Every row belongs to one group in each of 3 separate groupings. Each group adds its own fixed numbers to the row, and there is some noise. The rows also spread widely along 10 directions, which tell nothing about the answers.
(in the rows, 128 means zero)
Known rows, each followed by its group in each grouping:
[ 99 135 134 103  97 134 144  75 131 124 149 124 150 110 164 136 152  80
 135 179 126 137 195 112 103 111  98 133 120 124 142 103 143  97 103 139
 140 144 147]  J820 Vota J595
[104 119 117 151  89 119 128 116 133 127 142 140 136 141 157 134 136 176
 137 171 132 123 154 117 121 132 124 151 130 137 118 102 118 128 118 146
 154 119 165]  J531 Fesi J271
[112 149 141 115 123 122 155  95 132 164 127 110 131  84 135 137 138 126
 110 119 124 126 138 122  97 125 105  98 159 108 139 118 141 153 129 115
 132 109 119]  J293 Vota J271
[103 117  93 122 110 129 168  83  82  80 161 144 140 181 184 115 173 117
 138  70  88 111 138  95 133 183  84 117 107 119 107  87 109  92 140 129
 107 138 128]  J377 dig J358
[113 162 107 120 139  93 155 125 123 168 152 150 148  92 129 185 106 104
 114 134 153 137 162 110 132 139 123 116 131  89 113 146 157 187 173 117
 140 100 108]  J377 dig J411
[122 189 142 116 109 114 152  82 173 157 121  96 144  96  93 132 133 182
 116 150 125 132 130 119 105  95 123 120 169 120 124 120 134 175 119 141
 137 102 134]  J671 Fesi J595
[107 127  94 152  94  96 125 143 136 123 154 168 143 129 151 175 100 139
 131 189 146 144 173 119 152 131 140 173 114 119  97 121 119 149 157 139
 162 123 154]  J531 dig J358
[107 168 124 105  85 119 128  88 153  93 138 133 151 150 149 136 166 104
 136 161 113 146 159 104 154 144 102 148 127 129 109 105 116 117 117 140
 136 146 135]  J820 dig J411
[117 158 141 127  84 118  80 136 183  99 102 155 128 164 127 138 149 139
 132 188 125 166 115 129 172 147 119 197 153 126 107  93  94 155 131 135
 151 152 136]  J293 Fesi J411
[135 130 162 120 147 143 103  99 136 129  88  85 138  67 131  89 160  93
 101 104 135 110 124 114 147 123 132 103 153 168  96 141 118  78 152 117
 117 107  98]  J671 dig J411
[ 89 165 148  78 137 106 128  96 134 168 134 101 167  51 114 133 130  65
 119 132 145 118 169 131 120 137 118  86 136 130 129 187 181 141 136 137
 107 129 101]  J293 dig J595
[128 143 158 114 131 126 146  96 126 132  96 103 132  93 116  98 168 121
 115  88 111 115 111 118 122 134 114 100 173 124 124 136 113 130 154  94
 113 115 100]  J531 Vota J358
[124 172 139 126 106 119 118 104 183 129 101  92 137 119 106 108 137 201
 125 154 125 122 114 125 145 100 139 141 160 148 105 124 100 144 120 149
 143 109 144]  J671 Vota J411
[132 165 104 122 107 114 176 104 135  94 154 125 151 158 130 123 145 146
 120  65  81 134 110 109 140 143 117 116 140  94 104 101  82 165 151  98
 120 135 115]  J293 Vota J358
[130 166 128 129  88 134 167 107 117  65 167 128 165 197 121  98 181 122
 143  62  82 119 124 101 131 154 111 116 119 106 117 128  88 164 131  90
  91 159 117]  J293 Fesi J595
[142 174 124 142 104 115 149 120 172 125 134 101 155 120 104 125 123 178
 118 139 117 125 134 114 138  81 164 128 135 131  96 137  94 166 139 121
 140 109 134]  J671 Vota J271
[138 149 123 101 166 132 127 129 154 165 144  71 154  74 113  83  98 137
 117  83 126  87 131 145 135 107 154  83 143 143 124 161 151 120 136 129
 113 120 113]  J820 Fesi J411
[101 121 121 138 104 119 125  86 130 146 105 132 108 102 174 143 147 175
 103 145 127 139 119 115 112 161  91 137 176 129 113  56 122 112 121 146
 165 102 132]  J293 dig J271
[109 136 121 133 103 123 175 138  80 113 197 157 161 166 136 141 139  85
 161  99 124  90 182 115 117 144 106  98  74 102 151 188 151 177 143 106
  86 138 134]  J531 dig J358
[103 105  85 169 114 108 131 134 110 142 142 140 132 136 163 132 105 234
 134 128 150  99 137 118 136 154 141 137 142 135  87 116 109 146 156 139
 168  90 154]  J531 Vota J411
[155 150 146 133 127 139 128 123 185 148 123  82 131  88 109 100 107 153
 111 163 119 122 140 144 110  51 150 138 154 135 149 106 124 108 100 128
 142 126 147]  J820 Fesi J595
[118 167 111  79 126 122 151  96 149 112 163  73 183 123 130  73 139 123
 138  72  93  88 145 121 143 131 148  82 110 148 102 158 125 106 124 139
 103 148 115]  J820 Vota J271
[144 126 167 166 108 146 101 156 144 123  83 132  92 145 116 113 159 179
 125 143 124 111  83 143 127 125 102 154 172 126 158 117  98 156 124 109
 132 118 128]  J293 dig J358
[110 145 153 124 108 119 118 136 150 157 108 166 101 137 124 175 139 120
 139 212 145 142 146 140 116 128  82 169 142  97 182 119 160 174 121 142
 136 128 135]  J377 dig J358
[113  96 140 108 135 147 101 155 102 118 154 179 141 156 147 133 145  46
 144 111 146 123 146 133 140 206 105 139 107 110 130 141 164 160 176 115
  98 154  93]  J671 Fesi J595
[102 118 132 142 119 118  85 157 144 175 131 147 130  95 140 166 102 152
 135 216 184 110 173 141 130 128 136 149 120 149 126 160 170 160 137 167
 157 104 143]  J671 dig J271
[ 83 117 107 111 131 112 122 101 131 170 127 146 114 127 158 140 119 195
 131 153 140 125 125 139 104 177  88 145 162 115 138  73 166 137 125 176
 150 114 139]  J377 Fesi J595

New rows, each followed by its group in each grouping:
[113 141 131 135 120 113 152 127 106 152 151 141 152 108 121 146 127 121
 135 131 150 116 163 119 107 138 127 112 133 107 129 157 153 181 156 107
 126 114 124]  J531 Fesi J595
[ 94 125 168  92 138 140 130  68 108 146 121  86 155  59 143  90 169  48
 126 120 139 103 176 116 110 123 102  76 130 160 134 165 166  69 121 127
  96 124 124]  J531 Fesi J411
[ 92 104  94 108 124 133 144 123  77 122 189 165 151 160 183 142 137  86
 157  92 139 103 174 117 130 201  94 106  96 105 123 136 158 147 154 125
 118 134 121]  J820 Vota J411
[107 138 131 117 109 133 157 138  91 135 182 157 143 164 143 141 148  95
 149  88 123  98 147 125 109 172  85  95 103  93 162 156 162 189 130 110
  92 135 118]  J293 dig J271
[153 137 155 141 109 137 101 173 173 110 126 145 128 166 111 118 124  99
 136 185 119 131 145 142 146  84 140 184 102 117 165 129 113 135 118 123
 119 166 142]  J377 dig J595
[151  99 139 142 162 156 103 168 125 128 137 103 140 108 122  79 111 115
 123  91 129  84 126 148 145 111 163 107 115 156 121 170 127 115 163 114
  98 127 110]  J671 Fesi J358
[113 149 118 124 108 120 140 110 139 145 140 120 138 113 145 141 139 151
 131 148 133 112 156 119 120 136 113 119 140 130 126 120 143 140 118 141
 145 111 132]  J820 dig J271
[ 83  96  81 113 142 119 127  84 110 144 142 104 138  99 191  99 108 187
 113  73 122 104 120 126 136 182 114 101 150 148  80  82 127  77 142 162
 143 110 128]  J293 Vota J411
[118 134 118 131 110 109 120 121 151 111 121 121 140 128 141 109 128 165
 122 134 111 121 124 126 153 131 140 143 142 144 100 113 101 102 137 142
 135 127 138]  J531 dig J358
[134 168 149 136  94 122 136  88 166  99 111  71 155 117 119  79 154 156
 123 139 102 113 141 107 143  66 145 124 134 167 109 130  80  75  96 131
 129 128 161]  J531 dig J411
[115  69 118 144 151 147 114 143  77 116 140 130 127 136 172  92 142 111
 140  94 127  75 144 128 135 160 116 113 100 154 130 148 139  73 147 133
 102 128 119]  J377 dig J358
[ 75 127  97  86 121 104 122 104 107 137 165 178 155 118 172 175 138  66
 134 139 153 154 177 115 138 225  99 141 133  99  91 107 173 156 174 139
 145 140  95]  J820 Fesi J595
[ 81 107 108 110 117 116 185  69  53 140 173 169 144 115 185 167 153  76
 124  92 135 136 176  91  85 197  71  96 133  81 119  93 159 143 166 107
 131 114 116]  J531 Vota J595
[108 113 122 138 115 132 131 106 117 130 147 122 143  98 167 135 121 102
 120 156 135 129 178 117 124 104 120 128 115 134 119 118 123  99 125 130
 143 124 153]  J293 Vota J411
[148 152 154 124 112 136 107 155 176 120 121 134 131 145 115 118 134 104
 123 139 108 148 113 142 144 123 131 159 139 110 144 110 112 158 130 107
 122 157 119]  J293 Fesi J271
[150  94 132 171 131 148 103 161 112 120 119 140 122 116 154 126 150 113
 117 134 144 118 138 118 138 143 141 143 144 135 112 117 110 127 168  87
 152 115 110]  J820 Fesi J271
[ 95 156 130 115 106 113 132 128 128 135 148 134 142 143 120 133 139 142
 149 126 128 102 137 136 128 157  99 111 126 118 144 168 152 179 124 137
 108 130 127]  J293 dig J358
[132  91 157 139 120 162 113 153 142 163 136 151  91 125 146 145 106 116
 129 198 145 118 153 155  97  87  95 154 122 118 201 109 167 129 100 151
 125 123 163]  J671 dig J358
[112 125 112  90 143 106 100 121 160 138 132 109 155  86 151 104  96 106
 109 116 126 129 137 135 175 147 152 133 133 151  85 117 129  73 152 155
 132 142 121]  J531 dig J411
[142 135 105 173 104 125 165 132  90  87 167 140 160 145 144 135 142 118
 117  81 116 122 151  91 136 131 144 117 109 110  89 135  81 152 168  73
 126 121 118]  J293 dig J595
[154  99 139 162  95 149 151 145 117 115 139 168 100 171 161 135 146 123
 121 122 110 135 120 118 103 133  95 153 138  91 165  61 112 137 126  96
 130 129 145]  J531 dig J271
[ 86 179 159  99 112 102 117  89 155 177 105 101 150  45 113 148 147 107
 120 184 154 122 168 127 118 119 112 103 152 148 129 177 167 147 115 147
 136 108 120]  J293 dig J271
[122 128 124 122 118 121  93 153 149 107 127 156 136 145 143 131 128 102
 126 131 126 150 123 128 174 165 132 167 135 113 101 111 103 150 166 114
 140 151 112]  J293 Vota J411
[ 80 156 136  88 103 118 110  96 128 106 157 116 190 126 136 114 166  67
 156 145 136 100 192 109 157 155 130 105  75 172  91 204 150 116 128 160
  96 145 121]  J671 dig J271
[105 144  71 112 168  87 146  99 110 143 132  94 157  86 141 109 116 186
 107  38 116  93 105 115 155 185 146  82 156 142  53 141 123 119 190 140
 126  93  82]  J377 dig J358
[106 143 111 107 115  98 105 129 171 151 115 142 121 132 141 129 103 198
 122 142 134 138 100 143 157 171 119 163 168 121 109  84 132 140 139 167
 153 123 137]  J531 dig J411
[166 176 134 130 108 103 148 153 196 152 120 144 115 131  99 152 102 170
 102 137 107 159  91 133 131 110 134 161 175  75 145  77 108 201 144 110
 150 122 125]  J531 dig J271
[114 164 123 136 138 112 161 115 139 180 151  97 146  82 109 142  99 165
 128 156 146 104 171 127 102  68 133 101 130 122 146 165 159 163 119 139
 134  90 153]  J377 Fesi J411
[ 93 151 126 129  79 128 165 115 124 163 165 155 113 168 147 167 146 191
 160 170 138 100 157 129  76 146  61 122 131  98 189 115 177 194  84 153
 137 107 160]  J820 dig J271
[120  75 121 193 105 145  88 166 101 101 122 187 104 185 177 147 150 148
 147 184 154 129 146 116 148 160 115 194 117 131 118  94 103 130 152 121
 159 121 153]  J377 Fesi J411
[113  62 114 142 153 138  80 156  94 150 125 149 123  79 189 139 124  88
 113 138 172 108 162 129 146 186 133 132 131 154  98 124 154  87 178 128
 155 112 101]  J820 dig J271
[136 118 143 114 136 156 115 139 147 112 155 102 151 131 125  80 118  94
 139 122 111  93 150 146 139  91 141 118  94 156 144 161 134  95 117 140
  87 154 138]  J671 Fesi J358
[129  73 147 108 160 163 105 105 113 135 123 120 123  67 171 106 134  25
  96 120 130 132 153 130 125 129 115 119 129 148 123  96 145  49 156 122
 113 132 108]  J671 Fesi J358
[151 167 135 104  83 134 134 143 190  94 158 143 134 200 122 118 126 118
 141 145  86 144 126 138 141 112 116 177 116  91 166  83 113 148  99 131
 117 179 143]  J820 dig J595
[135 191 140  77 108 113 145 104 196 144 132 113 138 110 113 136 131 105
 114 143 102 150 129 129 128 112 111 133 156 100 146  92 138 148 110 134
 131 144 119]  J820 dig J271
[ 73 158 106  79 112 107 148  69 141 152 167 100 160  95 156 128 107 124
 130 135 122 114 171 127 122 128  99  97 112 135 124 128 167 103  94 182
 120 131 153]  J293 dig J411
[129 153 164 112 105 135 129 136 158 150 132 149 124 123 121 152 139  72
 124 166 124 153 142 137 109 118  96 146 140  90 176 113 152 179 121 111
 122 146 126]  J293 Fesi J271
[101 160 142 160  80 114  92 170 139 108 141 152 157 159 115 154 140 134
 165 207 164 108 180 126 165 120 141 157  92 147 120 215 120 189 130 132
 135 135 151]  J293 dig J411
[128 160 132 111  98 137 148 135 156 113 164 125 146 183 116 100 134 150
 159 127 101 105 137 140 120 117 115 136 113 107 167 130 130 162 100 130
 111 158 143]  J820 Vota J595
[138 104 103 115 151 124 159 130 131 166 162 122 120  92 155 120  68 136
  99  82 111 114 125 143 109 121 123 109 141 102 145  84 150 106 142 134
 125 120 132]  J531 dig J358
[116 160 137 127 101 119 106 149 145 100 142 138 163 159 111 116 146 119
 148 143 126 124 143 130 156 142 141 146 111 127 115 167 116 173 139 117
 113 159 123]  J293 Fesi J595
[110 113 142 144 131 132  78 164 129 131 124 111 150 108 129  94 120 134
 138 148 150  80 154 147 151 127 160 126 105 173 117 194 132 111 135 139
 118 139 128]  J293 dig J595
[105 130 174 101 119 133  83 115 140 112 102  97 160 113 121  67 166  92
 146 137 128  90 147 134 151 137 133 123 119 182 127 184 136  73 119 140
  95 158 121]  J531 dig J595
